The rows of a group lie close to one hidden flat surface of 7 dimensions, which may be shifted away from zero. Surfaces can cross.
Some rows, each with its group after it:
-160	14	-165	-164	105	-5	-100	-325	-271	-290	-237
(5)
-60	183	-503	24	-451	-77	235	153	276	97	402
(1)
53	192	216	228	-91	-321	-172	492	-9	-260	-306
(3)
-415	-339	28	128	-7	-206	34	6	-162	522	-358
(0)
25	-19	240	124	-213	-412	-229	-80	114	-562	-117
(1)
481	-95	124	73	-209	385	-31	-225	252	223	159
(5)
226	-177	387	-221	-339	134	-333	-312	412	-112	-438
(4)
-386	-158	261	-187	-57	184	-8	12	388	225	426
(2)
53	-366	429	286	551	-322	106	14	-466	-17	-218
(1)
-59	-115	70	135	-193	-185	-226	-225	137	389	-130
(0)
216	166	-367	209	-557	147	-69	25	166	371	-33
(4)
-12	-130	436	418	-338	215	-327	38	36	152	-97
(3)
-300	215	-172	98	20	-13	-193	-93	-277	-229	84
(3)
-240	138	-81	130	86	-293	231	445	-33	-176	396
(5)
-338	-180	63	421	-144	-154	-110	-215	-241	-18	174
(4)
328	-183	322	134	-249	-19	100	210	384	17	87
(3)
-14	305	11	113	216	-253	-501	-184	-73	300	-58
(0)
127	-289	409	167	-7	-395	-47	135	123	292	-388
(2)
99	77	-78	158	-355	-708	-3	217	163	-353	-304
(3)
41	-34	-330	27	-124	-225	224	187	-134	119	-355
(2)
171	-357	545	-149	197	92	7	-127	185	-105	-58
(1)
455	-79	123	309	240	312	187	-151	-181	65	548
(5)
-679	-137	143	91	-290	-141	-192	355	35	337	-424
(3)
-237	-304	-173	255	-625	15	18	-377	124	257	103
(2)
118	-91	-54	-253	32	743	115	-122	-277	-252	-272
(0)
-128	231	-66	7	-43	-192	-147	132	6	-248	-36
(2)
-39	-194	421	168	345	-66	112	-99	-142	-470	481
(4)
32	-393	118	256	-26	-263	234	33	-104	223	-167
(0)
264	101	189	99	-276	-148	-451	-203	57	-359	-496
(4)
499	-284	253	81	-50	-77	177	-71	202	69	-19
(1)
57	122	-68	-565	-102	-111	256	451	558	-150	-118
(5)
-201	-38	-26	-428	503	387	325	298	-106	220	32
(0)
-8	60	-68	-37	583	-78	263	213	-409	-90	30
(5)
285	136	-158	87	67	46	88	235	-105	214	-161
(4)
335	-45	-116	-244	-24	167	145	-227	210	26	112
(3)
239	-335	324	275	65	-48	33	-276	-77	-50	118
(1)
-165	-202	-241	83	404	69	579	194	-385	280	371
(2)
651	161	52	118	-152	39	-42	-17	183	-300	119
(4)
-145	68	-206	-173	213	252	-47	52	-265	468	-412
(1)
-33	219	-255	-17	-431	-180	-205	3	114	-189	-343
(2)
-343	8	199	-82	-49	-145	-470	-90	-141	-141	-785
(4)
538	28	73	-129	273	233	-134	-83	-203	298	-681
(1)
-203	96	-387	-171	-149	-519	-100	0	-93	14	-733
(3)
-249	170	220	38	-178	-67	-573	-174	104	-147	-98
(2)
-612	57	-109	11	4	10	-22	4	-98	-45	323
(0)
-200	-51	174	225	203	-53	-237	-259	-376	-199	-51
(1)
498	-351	78	-419	4	-364	455	78	384	-188	-408
(5)
459	682	-66	-6	173	-109	-660	-160	-64	-291	-264
(0)
-97	5	233	503	340	-98	-107	254	-565	51	-159
(3)
559	272	-147	168	-174	141	-202	-36	-60	11	-235
(4)
-255	188	-452	-115	319	49	276	270	-398	14	44
(2)
-25	308	-55	-494	-191	97	-330	73	468	72	-315
(0)
698	-164	167	272	1	-126	273	31	114	-59	215
(5)
206	-216	8	-60	-304	263	-101	-625	158	-72	41
(5)

New rows. What belongs after each?
327	-52	-55	-238	337	-13	187	-186	-156	-329	-136
(5)
3	-545	114	380	-251	-105	135	-424	-73	277	102
(5)
-232	38	-234	-312	-329	170	1	37	299	300	-121
(1)
426	65	-50	-189	45	-52	-43	-257	-5	-476	-251
(5)
443	275	50	-59	99	-362	-140	154	202	-79	-197
(0)
3	-54	-196	209	26	-265	85	82	-319	120	-336
(2)
-236	-100	439	333	-13	-193	127	707	88	-15	190
(3)
25	285	-303	388	-126	-351	-223	-52	-422	-189	-273
(1)
331	102	155	100	423	-126	145	1	138	77	747
(0)
382	-43	-41	193	-346	-229	-194	-286	62	-94	-341
(3)
456	12	137	407	346	411	125	8	-269	305	508
(5)
368	191	-188	-166	59	656	77	-235	92	67	521
(1)
-397	140	-1	10	202	163	-116	177	-269	17	28
(3)
358	18	17	-128	-70	472	-140	-155	90	320	-255
(4)
5	141	-545	104	-385	-234	283	262	116	289	77
(1)
106	-166	184	234	203	-298	81	151	-167	180	-201
(2)
-382	-21	-196	-349	81	-195	-52	-66	-175	-49	-656
(5)
505	-182	142	-195	-151	124	67	47	201	149	-644
(0)
268	164	287	234	29	22	-74	310	33	-299	162
(3)
48	368	146	131	299	97	-251	334	-324	-231	-168
(3)
443	140	-17	-64	186	30	97	54	17	-207	65
(3)
-22	95	34	105	64	-166	-137	-105	60	104	263
(0)
122	-122	97	-7	124	220	324	230	148	347	362
(5)
116	10	186	287	61	-372	69	147	45	-307	358
(2)
-108	-129	211	-211	-314	-211	-58	55	453	-172	-175
(1)
-25	-125	-67	-220	379	328	94	-370	-291	-11	52
(5)
-73	-171	23	115	-525	4	-109	-270	300	76	168
(2)
-449	-271	-146	-9	110	-227	80	-324	-378	-107	-202
(5)
-59	0	25	-38	-23	-543	-20	293	169	204	-388
(0)
224	25	-316	118	-390	-121	159	31	190	176	75
(1)
322	-346	98	132	-640	165	325	-181	364	-578	408
(0)
50	-28	335	459	-198	62	-110	87	16	-213	398
(3)
-345	-48	109	495	98	-261	-147	145	-503	74	-220
(3)
116	279	-17	-60	89	137	-264	-199	83	-49	247
(0)
-475	-160	-125	-169	-44	-14	192	-52	50	-36	228
(5)
256	242	-408	256	-35	55	106	-62	-224	-29	354
(1)
275	-41	100	225	113	559	-269	-203	-302	697	-360
(5)
-242	172	-185	-111	280	-224	217	219	-153	-480	297
(5)
-202	420	-92	148	19	-154	-442	-46	-274	-369	-162
(2)
548	-147	101	347	206	-378	461	86	-57	-422	502
(5)
-784	94	-139	-276	66	-141	45	291	124	182	181
(0)
-351	-156	302	-137	159	-270	-26	162	43	-237	-146
(1)
-431	-163	-206	-33	58	-244	38	-353	-325	-327	-76
(5)
-6	205	-46	140	214	-243	27	148	-179	-353	244
(0)
-7	111	-33	-232	433	529	50	-56	-238	44	197
(0)
471	71	-15	-254	247	673	63	-198	11	266	139
(1)
-87	113	-236	14	388	-44	191	-90	-339	-176	343
(3)
203	-25	297	317	63	-516	187	671	61	-207	-128
(3)
72	193	78	51	-259	-60	-227	155	168	-239	-144
(3)
232	101	74	-257	185	-125	196	293	292	37	71
(0)
-237	-239	5	-153	218	-74	448	423	-104	56	-162
(0)
469	178	65	-127	272	513	-327	-361	-187	209	-299
(0)
189	86	-318	-171	-48	-80	-26	-314	-42	-87	-189
(3)
418	2	-10	56	-87	-73	368	291	-98	-830	-65
(0)
-442	-250	-159	-111	-277	316	-143	-476	3	513	-114
(3)
-312	-411	-34	57	-164	185	84	-574	-44	82	350
(5)
-66	-7	38	176	45	-490	-110	67	-20	227	-180
(0)
-121	27	24	-285	-163	333	-158	-208	340	256	148
(0)
-151	-100	225	-209	-239	375	-190	-212	467	175	330
(2)
436	-300	78	-420	-227	244	174	-414	475	-81	-34
(5)
590	-74	106	-97	-149	-94	313	115	464	-241	237
(5)
342	-101	36	-83	-113	380	160	-96	22	-314	7
(0)
20	182	156	207	-66	100	-168	117	-14	-297	275
(3)
-277	-322	-19	-352	20	-36	339	109	215	275	-79
(5)
519	-72	124	603	151	29	8	-219	-381	30	232
(5)
-441	-145	296	138	190	-41	-106	-217	-193	-391	388
(1)
-109	-230	185	-179	0	-367	193	451	274	388	-441
(2)
45	2	-108	143	151	472	31	-374	-256	36	539
(2)
144	-57	241	-265	82	-107	-73	132	164	-49	-520
(1)
314	-519	157	148	159	75	386	73	-311	243	-472
(0)
-424	-135	210	170	146	-25	-105	-150	-256	-215	227
(4)
-381	-253	-94	-52	75	125	327	248	-381	-140	-315
(0)
-136	-322	-16	77	-451	138	251	-62	67	-321	107
(0)
-326	179	73	339	225	-288	-221	-29	-495	-561	119
(4)
-205	173	-97	-292	2	217	-84	260	106	309	-273
(5)
80	189	-116	-261	-188	459	-371	-410	79	-88	-180
(5)
181	474	-310	-284	-22	146	-173	131	35	-97	-300
(1)
-67	125	219	189	-265	-409	-73	582	239	-295	-146
(3)
-15	320	-13	-264	114	-401	35	461	165	-524	-112
(1)
330	-85	273	-208	165	44	-147	-24	10	127	-688
(1)
320	24	114	235	-255	27	-381	-495	89	99	-32
(0)
227	-146	96	-21	-245	-85	55	-50	322	-35	-16
(1)
